The rows are grouped in 4 ways, from coarse to fine. Each group lies inside one group of the grouping before and may be the whole of it. The rows also spread widely along 18 directions, which tell nothing about the answers.
In the rows, zero is written as 100.
Some rows, each with its group in each grouping after it:
95; 141; 70; 102; 116; 94; 82; 51; 117; 92; 74; 82; 77; 113; 70; 84; 74; 101; 108; 124; 94; 143; 96; 65; 110; 104; 139; 98; 108 : Gof k_288 k_451 k_146
114; 128; 92; 92; 101; 88; 62; 97; 73; 108; 93; 107; 99; 98; 107; 107; 136; 80; 130; 132; 84; 93; 117; 84; 106; 77; 123; 116; 131 : Gof k_688 k_109 k_112
89; 121; 86; 129; 123; 98; 126; 135; 84; 67; 118; 97; 77; 90; 94; 80; 115; 104; 66; 96; 87; 72; 72; 95; 97; 103; 95; 90; 104 : Nom k_693 k_994 k_844
99; 78; 110; 101; 70; 128; 150; 141; 109; 114; 109; 104; 89; 88; 106; 108; 88; 120; 58; 104; 120; 124; 121; 129; 103; 117; 106; 119; 110 : penu k_332 k_165 k_771
96; 125; 105; 88; 93; 88; 103; 119; 109; 100; 91; 108; 131; 107; 79; 86; 103; 123; 72; 84; 133; 84; 100; 128; 105; 116; 92; 136; 95 : Nom k_132 k_193 k_834
87; 106; 92; 100; 98; 116; 68; 91; 88; 133; 58; 83; 68; 110; 115; 106; 97; 97; 150; 127; 79; 98; 120; 120; 100; 101; 100; 82; 129 : Gof k_688 k_109 k_821
132; 95; 60; 119; 122; 86; 111; 69; 88; 59; 123; 114; 106; 128; 95; 109; 89; 83; 123; 82; 117; 126; 79; 94; 83; 84; 104; 122; 84 : penu k_942 k_632 k_444
101; 92; 96; 77; 121; 115; 128; 105; 95; 102; 129; 79; 102; 120; 115; 147; 122; 90; 130; 52; 92; 83; 60; 109; 96; 108; 98; 94; 65 : Nom k_693 k_994 k_723
95; 70; 127; 143; 80; 130; 77; 85; 111; 88; 110; 123; 115; 129; 98; 97; 79; 111; 79; 83; 113; 100; 131; 117; 68; 95; 88; 135; 98 : fup k_282 k_74 k_209
86; 118; 116; 104; 106; 130; 107; 114; 94; 93; 65; 93; 69; 119; 120; 86; 72; 89; 77; 107; 62; 120; 152; 88; 115; 98; 106; 101; 127 : Gof k_288 k_451 k_143
68; 121; 73; 91; 83; 66; 114; 84; 115; 97; 123; 77; 102; 103; 89; 123; 141; 92; 104; 94; 122; 86; 73; 101; 129; 119; 128; 114; 99 : penu k_942 k_405 k_778
97; 95; 96; 119; 83; 43; 92; 87; 92; 89; 125; 120; 101; 73; 85; 74; 129; 90; 57; 144; 109; 70; 104; 84; 111; 103; 109; 114; 117 : Nom k_693 k_471 k_344
87; 115; 99; 117; 153; 110; 92; 77; 63; 79; 83; 105; 118; 89; 101; 92; 100; 100; 129; 107; 134; 132; 94; 75; 113; 79; 123; 91; 79 : penu k_823 k_54 k_956
109; 83; 77; 109; 115; 80; 126; 92; 81; 71; 152; 102; 84; 105; 111; 110; 117; 60; 99; 104; 61; 79; 90; 86; 90; 101; 93; 113; 111 : penu k_332 k_422 k_242
92; 102; 97; 121; 106; 130; 94; 111; 79; 50; 99; 110; 133; 80; 110; 86; 95; 76; 100; 123; 110; 110; 120; 83; 92; 79; 81; 120; 136 : penu k_823 k_54 k_13
115; 117; 65; 120; 90; 89; 86; 107; 113; 97; 100; 113; 91; 68; 91; 81; 89; 78; 117; 118; 73; 74; 120; 87; 60; 80; 80; 104; 124 : fup k_282 k_74 k_715
72; 79; 76; 108; 90; 83; 138; 97; 93; 96; 133; 116; 109; 118; 90; 112; 94; 107; 85; 109; 128; 78; 102; 138; 103; 102; 80; 134; 79 : fup k_665 k_886 k_468
63; 110; 103; 90; 87; 112; 104; 100; 109; 112; 74; 91; 79; 136; 99; 91; 79; 126; 67; 118; 102; 116; 138; 118; 114; 100; 110; 96; 107 : fup k_665 k_886 k_309
88; 102; 75; 142; 80; 110; 86; 88; 76; 77; 112; 109; 93; 86; 77; 90; 77; 98; 97; 150; 97; 93; 87; 71; 89; 68; 86; 104; 109 : penu k_823 k_707 k_531
85; 106; 121; 104; 88; 108; 86; 126; 74; 108; 51; 102; 107; 97; 101; 74; 61; 111; 82; 104; 89; 71; 97; 94; 110; 85; 55; 84; 102 : penu k_823 k_553 k_717
74; 140; 72; 99; 74; 109; 110; 113; 123; 92; 94; 80; 58; 104; 93; 110; 79; 104; 108; 95; 75; 94; 113; 106; 114; 97; 85; 79; 92 : penu k_332 k_91 k_388
83; 62; 99; 123; 111; 88; 109; 106; 97; 68; 128; 106; 112; 86; 130; 102; 127; 84; 111; 94; 107; 76; 101; 129; 98; 102; 63; 87; 104 : fup k_665 k_886 k_468
101; 87; 123; 97; 95; 118; 119; 144; 108; 99; 74; 107; 137; 84; 111; 85; 93; 117; 79; 71; 140; 101; 100; 119; 99; 104; 86; 105; 102 : penu k_332 k_422 k_242
91; 102; 77; 86; 98; 98; 106; 84; 83; 86; 110; 78; 94; 84; 115; 127; 122; 72; 132; 135; 91; 126; 85; 81; 128; 102; 114; 94; 129 : penu k_823 k_54 k_13
112; 96; 124; 90; 101; 92; 101; 101; 90; 118; 110; 115; 64; 82; 121; 114; 93; 84; 110; 103; 55; 87; 154; 109; 116; 103; 72; 82; 79 : Nom k_693 k_994 k_723
126; 93; 113; 77; 83; 83; 97; 103; 140; 104; 74; 91; 107; 93; 113; 91; 94; 90; 84; 78; 93; 120; 111; 90; 105; 126; 108; 90; 124 : penu k_823 k_54 k_956
105; 104; 89; 97; 109; 107; 90; 92; 111; 104; 99; 97; 108; 102; 96; 109; 101; 117; 132; 87; 128; 110; 73; 91; 97; 70; 110; 65; 55 : Gof k_288 k_451 k_143
89; 58; 96; 67; 69; 95; 112; 66; 145; 114; 124; 90; 113; 101; 95; 108; 78; 87; 95; 111; 105; 96; 118; 88; 85; 96; 89; 76; 75 : penu k_332 k_91 k_388
136; 82; 106; 86; 69; 127; 94; 124; 122; 121; 69; 88; 103; 110; 115; 124; 97; 121; 119; 74; 121; 132; 78; 128; 86; 112; 105; 94; 115 : Nom k_693 k_471 k_344
101; 132; 86; 87; 104; 112; 103; 113; 114; 88; 104; 74; 107; 116; 99; 115; 113; 76; 111; 51; 70; 77; 81; 94; 83; 120; 102; 128; 122 : penu k_823 k_553 k_717
110; 86; 93; 76; 59; 104; 111; 111; 137; 127; 87; 79; 77; 124; 106; 129; 89; 118; 103; 72; 100; 106; 83; 130; 103; 123; 95; 83; 92 : Nom k_693 k_994 k_723
131; 103; 84; 99; 125; 78; 78; 71; 98; 106; 128; 110; 87; 65; 78; 96; 114; 123; 130; 134; 109; 126; 75; 103; 90; 93; 101; 64; 79 : fup k_282 k_74 k_715
148; 97; 112; 89; 112; 45; 106; 105; 122; 119; 78; 124; 98; 102; 110; 73; 96; 87; 85; 62; 89; 89; 130; 113; 98; 129; 101; 116; 100 : Gof k_288 k_451 k_146
98; 78; 114; 118; 124; 100; 124; 83; 92; 114; 86; 103; 91; 112; 113; 110; 89; 83; 101; 76; 99; 110; 106; 96; 111; 129; 128; 129; 92 : Gof k_688 k_109 k_112
87; 121; 89; 136; 111; 108; 91; 107; 84; 60; 111; 110; 76; 120; 100; 83; 99; 102; 78; 104; 95; 102; 116; 74; 96; 61; 113; 85; 89 : penu k_823 k_553 k_717
83; 110; 105; 111; 113; 98; 94; 107; 120; 112; 73; 104; 100; 67; 93; 62; 88; 112; 101; 95; 122; 93; 136; 120; 88; 114; 92; 83; 96 : penu k_332 k_165 k_771
86; 115; 70; 93; 92; 89; 123; 110; 120; 106; 72; 78; 76; 125; 112; 98; 105; 93; 94; 88; 108; 115; 108; 88; 105; 97; 146; 86; 113 : penu k_942 k_405 k_778
132; 104; 117; 114; 107; 60; 63; 100; 117; 76; 104; 107; 91; 78; 101; 78; 114; 108; 103; 68; 84; 86; 82; 126; 107; 134; 56; 72; 102 : penu k_823 k_553 k_717
90; 100; 110; 117; 142; 118; 121; 123; 56; 77; 59; 111; 104; 89; 118; 68; 73; 104; 89; 116; 117; 126; 118; 100; 116; 91; 88; 92; 112 : penu k_823 k_54 k_956
97; 98; 81; 80; 109; 66; 148; 96; 117; 135; 111; 118; 90; 76; 78; 87; 83; 112; 81; 118; 116; 100; 135; 136; 101; 129; 99; 120; 82 : fup k_665 k_886 k_309
89; 111; 118; 46; 122; 142; 116; 105; 113; 141; 84; 65; 110; 73; 88; 105; 91; 103; 99; 105; 85; 106; 94; 74; 85; 116; 116; 78; 99 : Nom k_693 k_471 k_344
92; 132; 113; 119; 91; 111; 109; 125; 79; 85; 77; 122; 94; 128; 92; 96; 59; 113; 56; 89; 98; 100; 115; 81; 132; 74; 95; 128; 79 : Gof k_688 k_109 k_821
157; 96; 54; 85; 87; 60; 106; 104; 114; 90; 123; 111; 97; 90; 90; 101; 114; 108; 111; 122; 118; 122; 60; 111; 95; 89; 102; 89; 105 : Gof k_288 k_451 k_143
50; 100; 87; 139; 109; 128; 145; 107; 86; 64; 141; 99; 75; 99; 104; 119; 84; 94; 91; 95; 98; 90; 102; 80; 114; 76; 93; 85; 53 : penu k_823 k_707 k_531
107; 75; 98; 94; 89; 84; 132; 114; 90; 89; 89; 115; 130; 80; 109; 110; 82; 114; 88; 104; 144; 128; 65; 95; 137; 83; 86; 95; 74 : fup k_665 k_886 k_309

New rows. What belongs after each?
101; 92; 135; 99; 74; 100; 68; 101; 86; 98; 104; 105; 110; 84; 112; 102; 109; 92; 100; 113; 76; 80; 122; 117; 114; 110; 53; 105; 125 : penu k_942 k_405 k_778
89; 62; 98; 101; 125; 92; 92; 63; 94; 104; 118; 98; 140; 87; 101; 91; 110; 72; 133; 97; 114; 67; 93; 108; 65; 112; 80; 109; 97 : penu k_332 k_165 k_771
107; 125; 110; 106; 99; 121; 57; 82; 109; 75; 87; 89; 126; 84; 76; 80; 106; 109; 87; 119; 112; 140; 84; 65; 96; 100; 127; 110; 136 : penu k_332 k_422 k_242
87; 96; 99; 104; 111; 114; 133; 95; 88; 119; 96; 87; 78; 97; 100; 115; 79; 98; 108; 91; 88; 105; 93; 107; 107; 118; 95; 100; 86 : penu k_942 k_632 k_444
92; 107; 103; 83; 118; 111; 123; 86; 101; 95; 104; 81; 96; 130; 92; 106; 74; 91; 74; 73; 76; 109; 82; 61; 102; 101; 119; 102; 76 : penu k_332 k_165 k_771
103; 70; 96; 137; 130; 67; 111; 79; 92; 117; 118; 120; 83; 119; 100; 80; 111; 85; 95; 75; 100; 63; 121; 121; 63; 125; 118; 126; 88 : penu k_823 k_553 k_717
66; 94; 97; 106; 115; 141; 112; 113; 114; 95; 124; 83; 107; 79; 91; 78; 112; 101; 86; 119; 105; 81; 115; 98; 53; 94; 101; 78; 114 : penu k_942 k_405 k_778
94; 103; 62; 72; 133; 102; 140; 86; 91; 113; 109; 86; 110; 102; 89; 113; 106; 99; 124; 109; 136; 126; 79; 92; 92; 93; 138; 98; 81 : penu k_942 k_405 k_778
105; 99; 83; 99; 103; 86; 145; 119; 74; 86; 132; 116; 104; 103; 108; 134; 115; 98; 96; 94; 114; 108; 88; 119; 127; 96; 99; 138; 85 : fup k_665 k_886 k_468
114; 113; 103; 97; 97; 81; 91; 87; 89; 105; 81; 104; 92; 97; 96; 110; 81; 108; 112; 93; 102; 121; 83; 79; 135; 92; 101; 85; 70 : penu k_823 k_707 k_531
104; 60; 126; 84; 97; 104; 114; 110; 86; 130; 78; 82; 100; 84; 144; 130; 111; 87; 129; 91; 92; 105; 68; 85; 129; 99; 104; 63; 92 : Gof k_288 k_451 k_146
78; 131; 114; 131; 96; 102; 55; 86; 129; 111; 59; 92; 98; 91; 99; 83; 113; 95; 119; 77; 101; 87; 128; 94; 101; 112; 125; 103; 112 : Gof k_288 k_451 k_143
136; 65; 104; 112; 127; 104; 114; 106; 70; 101; 109; 118; 82; 112; 128; 104; 88; 78; 118; 81; 72; 98; 114; 104; 73; 91; 85; 97; 91 : penu k_823 k_553 k_717
91; 97; 86; 161; 134; 110; 108; 89; 79; 57; 111; 105; 92; 106; 94; 85; 88; 95; 99; 78; 107; 102; 71; 86; 84; 96; 103; 108; 85 : penu k_332 k_165 k_771
78; 107; 102; 130; 120; 113; 117; 88; 97; 67; 110; 97; 93; 83; 79; 77; 84; 109; 59; 115; 110; 126; 86; 67; 111; 105; 119; 98; 96 : penu k_332 k_422 k_242
121; 108; 95; 78; 100; 100; 113; 118; 97; 130; 67; 112; 112; 116; 96; 92; 57; 95; 105; 74; 88; 76; 120; 110; 75; 98; 75; 123; 91 : penu k_823 k_54 k_956
98; 94; 61; 94; 117; 65; 101; 81; 84; 78; 110; 90; 102; 92; 115; 115; 133; 93; 141; 123; 122; 119; 58; 103; 125; 88; 106; 72; 102 : fup k_665 k_886 k_309
87; 108; 115; 96; 85; 112; 70; 99; 87; 139; 80; 89; 95; 114; 104; 116; 123; 114; 120; 99; 108; 94; 100; 102; 102; 91; 130; 98; 100 : penu k_823 k_553 k_717
119; 58; 110; 97; 104; 87; 125; 86; 53; 126; 94; 106; 89; 122; 115; 114; 87; 80; 93; 113; 79; 105; 88; 83; 106; 100; 117; 122; 103 : penu k_332 k_91 k_388
128; 72; 101; 93; 75; 72; 86; 105; 122; 112; 99; 112; 109; 74; 124; 97; 112; 79; 110; 107; 91; 90; 123; 98; 85; 92; 86; 86; 121 : fup k_282 k_74 k_715
102; 115; 97; 109; 119; 105; 97; 76; 96; 101; 117; 107; 84; 100; 108; 121; 109; 80; 136; 84; 91; 111; 137; 83; 98; 80; 122; 97; 68 : penu k_942 k_632 k_444
92; 83; 90; 103; 78; 108; 154; 114; 105; 126; 95; 88; 82; 96; 110; 133; 73; 89; 97; 74; 94; 99; 77; 71; 111; 90; 114; 89; 64 : penu k_942 k_632 k_444
104; 108; 105; 59; 121; 105; 131; 104; 115; 135; 103; 84; 67; 62; 102; 111; 85; 94; 113; 111; 61; 107; 119; 108; 116; 135; 88; 74; 95 : Gof k_688 k_109 k_821
94; 132; 102; 116; 83; 99; 43; 108; 105; 82; 80; 89; 82; 118; 121; 107; 136; 105; 140; 76; 89; 91; 109; 131; 113; 100; 88; 83; 123 : penu k_332 k_422 k_242
132; 91; 120; 85; 95; 112; 63; 90; 119; 89; 126; 97; 132; 109; 84; 108; 130; 131; 81; 98; 119; 135; 62; 96; 82; 95; 120; 96; 105 : fup k_665 k_886 k_468
101; 112; 93; 128; 128; 112; 112; 116; 90; 88; 98; 93; 93; 86; 90; 86; 104; 103; 91; 85; 96; 87; 61; 80; 80; 104; 110; 94; 97 : Nom k_693 k_994 k_844
115; 107; 98; 98; 81; 89; 70; 100; 112; 101; 102; 103; 109; 133; 94; 105; 103; 109; 112; 62; 96; 70; 83; 118; 82; 95; 78; 106; 86 : penu k_332 k_422 k_242
72; 121; 121; 141; 54; 108; 75; 99; 77; 90; 105; 93; 72; 98; 115; 134; 117; 73; 104; 98; 50; 74; 115; 89; 138; 110; 89; 134; 129 : penu k_942 k_405 k_778
115; 106; 78; 107; 112; 123; 114; 127; 116; 98; 98; 90; 77; 115; 101; 96; 112; 129; 107; 81; 122; 130; 89; 136; 73; 110; 124; 89; 112 : penu k_332 k_422 k_242
112; 128; 120; 122; 76; 122; 48; 107; 124; 112; 47; 86; 113; 103; 100; 108; 100; 106; 122; 47; 94; 96; 66; 65; 96; 86; 121; 94; 98 : Gof k_288 k_451 k_143
119; 105; 140; 116; 122; 84; 84; 102; 85; 62; 121; 111; 86; 94; 110; 84; 128; 105; 60; 96; 80; 112; 108; 107; 128; 127; 91; 96; 113 : Nom k_693 k_994 k_844
120; 81; 112; 98; 113; 47; 75; 83; 113; 107; 96; 108; 99; 74; 121; 78; 115; 71; 122; 81; 80; 71; 121; 107; 95; 118; 75; 72; 100 : penu k_332 k_165 k_771
120; 139; 108; 107; 93; 83; 47; 93; 80; 138; 75; 106; 77; 105; 85; 107; 116; 123; 129; 93; 92; 95; 88; 93; 107; 86; 125; 93; 83 : penu k_823 k_553 k_717
105; 122; 100; 125; 121; 89; 75; 71; 83; 87; 88; 118; 101; 119; 103; 88; 106; 78; 114; 92; 100; 108; 147; 89; 93; 88; 123; 131; 107 : penu k_942 k_632 k_444
83; 74; 117; 73; 113; 118; 123; 85; 102; 88; 128; 95; 143; 99; 101; 118; 105; 106; 90; 100; 145; 128; 86; 85; 114; 93; 113; 92; 65 : penu k_823 k_54 k_13
112; 56; 107; 132; 87; 109; 105; 114; 92; 80; 105; 104; 140; 61; 108; 84; 108; 74; 78; 108; 110; 90; 67; 66; 71; 96; 101; 119; 138 : penu k_332 k_165 k_771
77; 87; 109; 132; 103; 122; 116; 95; 91; 76; 107; 93; 95; 113; 118; 102; 97; 61; 80; 88; 74; 94; 125; 75; 91; 107; 112; 131; 127 : penu k_942 k_405 k_778
99; 77; 131; 81; 93; 97; 118; 124; 110; 120; 86; 90; 79; 91; 129; 95; 124; 112; 68; 110; 104; 119; 127; 125; 124; 132; 118; 77; 125 : Nom k_693 k_994 k_844
83; 86; 72; 100; 97; 114; 149; 126; 82; 76; 107; 98; 126; 115; 96; 91; 87; 94; 63; 115; 128; 96; 82; 101; 88; 96; 100; 139; 127 : penu k_823 k_553 k_717
104; 85; 92; 103; 102; 64; 104; 90; 99; 97; 97; 108; 89; 95; 119; 106; 107; 98; 113; 98; 121; 111; 90; 77; 126; 74; 117; 52; 60 : penu k_823 k_54 k_956
100; 51; 100; 121; 93; 82; 108; 82; 92; 93; 107; 112; 122; 103; 115; 85; 96; 55; 82; 111; 92; 73; 119; 84; 74; 109; 98; 136; 135 : penu k_823 k_54 k_956
112; 82; 102; 84; 69; 67; 117; 96; 73; 130; 100; 106; 91; 105; 95; 117; 83; 97; 80; 125; 80; 85; 79; 96; 126; 108; 88; 122; 93 : Nom k_132 k_193 k_834
101; 110; 110; 73; 126; 97; 98; 87; 49; 99; 91; 97; 101; 113; 117; 124; 93; 90; 136; 106; 77; 103; 85; 105; 146; 93; 69; 96; 83 : Gof k_288 k_451 k_143
121; 68; 117; 110; 64; 101; 92; 98; 116; 123; 78; 100; 110; 89; 117; 108; 103; 80; 98; 89; 101; 114; 114; 94; 90; 120; 125; 130; 136 : penu k_332 k_165 k_771
93; 98; 104; 115; 138; 103; 121; 97; 98; 111; 94; 101; 94; 124; 84; 73; 91; 117; 72; 78; 111; 95; 103; 126; 73; 138; 120; 124; 101 : penu k_823 k_54 k_956
78; 92; 75; 48; 116; 100; 114; 75; 107; 98; 85; 83; 142; 116; 93; 91; 87; 96; 100; 136; 132; 127; 106; 101; 97; 97; 106; 107; 120 : fup k_665 k_886 k_468
